The groups are shells around one centre, one inside the other: the same stretched ball of 4 dimensions in 7 sizes.
Some rows, each with its group after it:
[  8  17 -36  10  16  -5  33   0 -20 -22 -19 -12  18 -31  16  36  20  47
  34   1]	z612
[ 27   1  -9   5  13  -8  42 -23 -35 -12 -29 -15  22 -18  16  27  16  36
  25  -9]	z256
[ 42  -4 -16  -4  30  -2  39  -9 -39 -34 -20 -13   8 -27  26  38  11  26
  30 -33]	z456
[-10  18 -40  -3   2 -13  34   9 -10  -2 -17 -17  27 -24  21  28  29  46
  24  -7]	z47
[ -2  13 -39 -12  10 -10  37  11 -20  -5 -16 -23  14 -31  17  33  22  42
  24 -12]	z903
[  5  17 -28  13  10  -7  39 -13 -26  -8 -27 -18  21 -29   4  31  17  52
  32  19]	z274
[ 64 -15   1  -3  38   2  44 -25 -56 -40 -25 -14   0 -26  22  39   1  19
  31 -36]	z531
[ 28  -2 -11  -4  14  -8  42 -16 -35 -11 -26 -17  19 -18  20  28  16  31
  22 -21]	z47
[  7  15 -43  -2  20  -5  33  12 -20 -24 -13 -15  11 -36  20  39  19  43
  32 -11]	z456
[-18  18 -35  -8  -8 -17  38   4 -11  16 -23 -23  31 -20  14  22  31  49
  17   1]	z256
[ 22   6 -24   1  22  -3  42 -10 -38 -17 -24 -22   5 -34   6  37   8  41
  31   0]	z531
[ -9  16 -45 -12   7 -12  34  18 -13  -4 -13 -20  18 -30  21  32  26  43
  23 -15]	z903
[-23  19 -39 -11  -9 -19  37   9  -8  18 -20 -23  31 -20  17  22  33  48
  16  -3]	z531
[ 13  13 -30   7  16  -6  35  -4 -23 -20 -20 -13  19 -28  17  34  19  44
  32  -4]	z47
[-17  19 -35  -3  -6 -16  38   2 -11  13 -23 -22  31 -21  13  23  30  50
  19   4]	z47
[ 43  -8   0  -1  19  -6  44 -27 -44 -18 -30 -16  17 -16  20  29  11  27
  24 -23]	z612
[ 10   8 -36 -12  16  -8  35  12 -21 -17 -13 -17  13 -29  26  35  21  35
  25 -28]	z903
[ 51  -7  -5   2  33   1  45 -26 -53 -31 -28 -18   1 -30  10  38   1  30
  32 -14]	z903
[ 53  -9  -8  -4  36   1  44 -20 -53 -33 -24 -19  -3 -31  14  40   1  25
  31 -24]	z274
[ 19  -1  -9  -8   7 -11  47 -20 -38   6 -31 -26  18 -19   9  24  15  36
  18  -7]	z612
[ 17   0  -9  -6   5 -12  46 -21 -35   6 -31 -24  21 -17  10  23  16  37
  18  -7]	z456
[-13  15 -26  -2 -10 -18  40  -6 -13  17 -27 -21  37 -14  15  18  31  48
  16   2]	z274
[ 31  -4 -13 -11  18  -7  42 -10 -37 -15 -23 -19  13 -21  23  31  15  27
  22 -31]	z612
[ 36  -5   3   7  13  -7  46 -36 -44  -8 -36 -18  21 -15  10  25  11  34
  24  -5]	z531
[-24  24 -49  -7  -2 -15  35  16  -8   9 -17 -24  23 -30  12  28  29  53
  22   5]	z612
[ -5   9 -15  -3 -10 -18  46 -19 -24  25 -34 -26  33 -12   6  16  25  46
  14   9]	z274
[-12  15 -33  -8  -5 -16  38   3 -13  11 -22 -21  30 -19  18  23  30  45
  18  -6]	z256
[ 25   0 -21 -10  20  -6  41  -5 -36 -16 -21 -20   9 -28  18  34  13  32
  25 -22]	z456
[ 58 -13  -4  -4  36   1  42 -18 -49 -40 -22 -12   4 -25  27  39   5  19
  30 -40]	z531
[ 50  -5 -14   1  36   2  39 -14 -45 -42 -20 -12   2 -31  22  41   5  27
  34 -29]	z256
[ -8  14 -27  -3  -3 -14  42  -8 -22  15 -28 -26  25 -22   5  23  23  49
  20  10]	z47
[ 42  -7  -9  -5  24  -5  40 -14 -38 -28 -23 -12  15 -19  29  33  14  24
  26 -37]	z274
[ 32  -2 -19  -8  23  -5  39  -4 -34 -25 -19 -15  11 -25  27  35  15  28
  26 -33]	z256
[ 28   0  -4   7  10  -8  44 -29 -37  -7 -33 -17  24 -16  13  25  15  37
  24  -4]	z903
[ 23   4 -20  -2  20  -5  43 -12 -38 -14 -25 -22   8 -30   8  34  10  39
  28  -4]	z456

New rows, each followed by its group:
[ 21   1 -22 -13  17  -7  43  -5 -36  -9 -22 -24   8 -28  14  33  13  33
  23 -19]	z274
[  2   8 -20  -5   0 -14  44 -13 -27  12 -29 -25  24 -19   8  23  21  44
  18   2]	z47
[  3  10 -18   1   0 -13  44 -18 -28  11 -31 -24  25 -20   4  23  19  46
  20  10]	z47
[-20  20 -29   1 -10 -17  43 -11 -18  26 -31 -29  29 -22  -2  20  25  57
  18  26]	z274
[-18  20 -46 -11   1 -14  35  16  -9   5 -16 -22  22 -28  17  29  29  48
  21  -6]	z612
[ 49 -11  -8  -9  29  -3  42 -14 -44 -31 -22 -15   7 -23  27  36   9  21
  26 -40]	z531
[-24  25 -45  -1  -3 -14  38   6 -13  13 -22 -26  22 -32   2  28  25  58
  24  21]	z274
[ 48  -7 -14  -5  34   0  39  -9 -43 -39 -19 -12   4 -28  27  40   8  24
  31 -37]	z612
[ 28  -1  -6   2  13  -7  46 -28 -42  -5 -33 -22  16 -21   6  28  10  38
  24   0]	z47
[ 32  -4 -13  -9  21  -5  45 -15 -43 -14 -25 -23   7 -26  13  33   9  30
  24 -19]	z612
[  7   8 -21  -2   3 -13  40 -10 -23   1 -26 -18  27 -17  17  24  23  41
  21  -8]	z47
[-11  13 -26  -9  -7 -17  44  -8 -23  23 -29 -30  25 -21   4  21  23  48
  15   8]	z274
[ 19   5 -13   5  11  -8  45 -23 -37  -3 -31 -22  17 -24   4  28  12  43
  26   7]	z47
[ 30  -4  -4  -3  12  -9  46 -25 -41  -5 -31 -21  18 -17  13  26  13  32
  21 -13]	z47
[ 44  -7 -14  -8  31  -1  41  -9 -43 -32 -20 -16   3 -29  23  39   8  25
  29 -33]	z612
[ 47  -6  -4   4  28  -1  43 -26 -48 -28 -28 -15   9 -24  15  35   6  30
  31 -16]	z47
[ 18  13 -27  14  20  -3  37 -12 -30 -24 -24 -14  14 -32   9  36  13  47
  36   8]	z274
[-16  18 -33  -1  -7 -16  39  -2 -13  15 -25 -22  31 -20  11  22  29  51
  19   9]	z47
[ 47  -3 -10   7  32   1  41 -22 -46 -36 -25 -13   6 -29  15  39   5  32
  35 -15]	z256
[-13  19 -28   4  -6 -14  42 -13 -20  18 -31 -26  28 -23   0  22  23  55
  21  24]	z903
[-14  20 -29   7  -6 -14  41 -12 -19  16 -30 -25  29 -23  -1  23  23  57
  23  27]	z531
[ 35  -2 -24  -9  30  -2  38   1 -36 -33 -16 -15   4 -31  26  40  12  27
  30 -35]	z903
[ 51  -4  -8   9  34   2  40 -23 -45 -41 -25 -10   8 -27  19  39   6  30
  36 -19]	z531
[ -2  16 -26   7   2 -11  40 -14 -23   5 -29 -21  26 -24   5  26  21  51
  25  16]	z456
[ 22   1 -23  -9  17  -8  38  -1 -28 -19 -19 -15  16 -23  27  32  19  31
  24 -30]	z256
[-35  29 -56  -7  -6 -16  34  22  -2  13 -15 -24  25 -31  11  28  32  57
  22  10]	z274
[-11  17 -28   1  -4 -14  44 -12 -24  18 -30 -28  23 -25  -3  23  20  54
  21  23]	z274
[  4   8 -17  -1   0 -13  45 -18 -29  12 -31 -25  24 -19   5  22  19  45
  19   8]	z47
[-13  22 -44  -1   6 -10  37   7 -17   1 -19 -23  17 -34   6  32  22  53
  27  12]	z903
[-14  24 -43   4   4 -10  37   4 -16   1 -21 -22  19 -33   4  31  22  56
  29  18]	z903
[-11  20 -48  -7   9 -10  36  15 -16  -4 -15 -23  13 -36  11  34  22  49
  27   0]	z274
[-13  16 -33  -7  -4 -16  39   1 -15  14 -23 -24  27 -21  12  23  27  47
  18   1]	z47
[  5   9 -22  -1   1 -13  38  -7 -19   0 -25 -16  31 -15  22  23  27  40
  20 -12]	z274
[ 23   2  -8   5  10  -8  45 -28 -38  -2 -33 -21  20 -19   7  26  13  40
  24   3]	z47
[ 32  -6   0  -3  11  -9  47 -29 -43  -3 -33 -22  19 -15  12  25  12  32
  20 -13]	z256
[ 53 -11  -1  -3  31  -1  46 -27 -54 -28 -28 -19   2 -26  14  36   2  25
  29 -23]	z612
[ -1  12 -18   5  -5 -15  41 -18 -21  12 -32 -19  34 -14  10  20  25  48
  20   9]	z274
[-33  31 -52   1  -6 -15  34  13  -4  13 -19 -23  27 -31   6  27  30  61
  25  22]	z531
[ 62 -16   4  -2  32  -1  44 -28 -52 -35 -27 -13   8 -20  25  35   5  19
  28 -37]	z274
[ 16  12 -33   7  21  -4  35  -1 -26 -26 -19 -13  13 -33  16  38  16  43
  34  -5]	z47
[ 17   1 -13  -8   9 -10  47 -18 -39   5 -30 -28  14 -23   5  26  13  38
  19  -3]	z531
[-25  24 -41  -1  -7 -16  40   2 -13  19 -25 -27  26 -28   1  24  26  58
  21  22]	z531
[  6  10 -17   6   2 -11  44 -22 -30   8 -33 -23  25 -21   2  24  18  48
  23  15]	z256
[ 16   2 -11  -4   6 -11  47 -22 -37   7 -32 -25  19 -19   6  24  15  40
  19   0]	z456
[ -2  22 -48   5  16  -6  30  14 -12 -24 -12 -12  17 -35  20  38  23  49
  35  -4]	z903
[ 18  13 -40   4  28  -1  33   7 -27 -34 -14 -13   6 -40  17  43  13  42
  38  -9]	z531
[ 27   8 -25   7  27  -1  39 -11 -37 -27 -22 -17   6 -35   9  39   8  41
  35   0]	z903
[ 19   7 -13  12  10  -8  41 -24 -31  -9 -31 -15  25 -20  10  27  16  44
  28   7]	z274
[ -5   8 -15  -5 -10 -18  46 -19 -25  25 -34 -27  31 -13   6  16  24  45
  13   7]	z274
[ 15   5  -8   6   2 -12  44 -28 -32   5 -35 -20  29 -14   9  21  19  43
  21   5]	z531
[  2  19 -36  10  11  -7  35  -2 -20 -13 -21 -15  20 -31  11  33  20  50
  32   9]	z256
[ 16   4 -31 -12  17  -8  36   8 -24 -19 -15 -16  15 -26  29  34  21  31
  25 -33]	z531
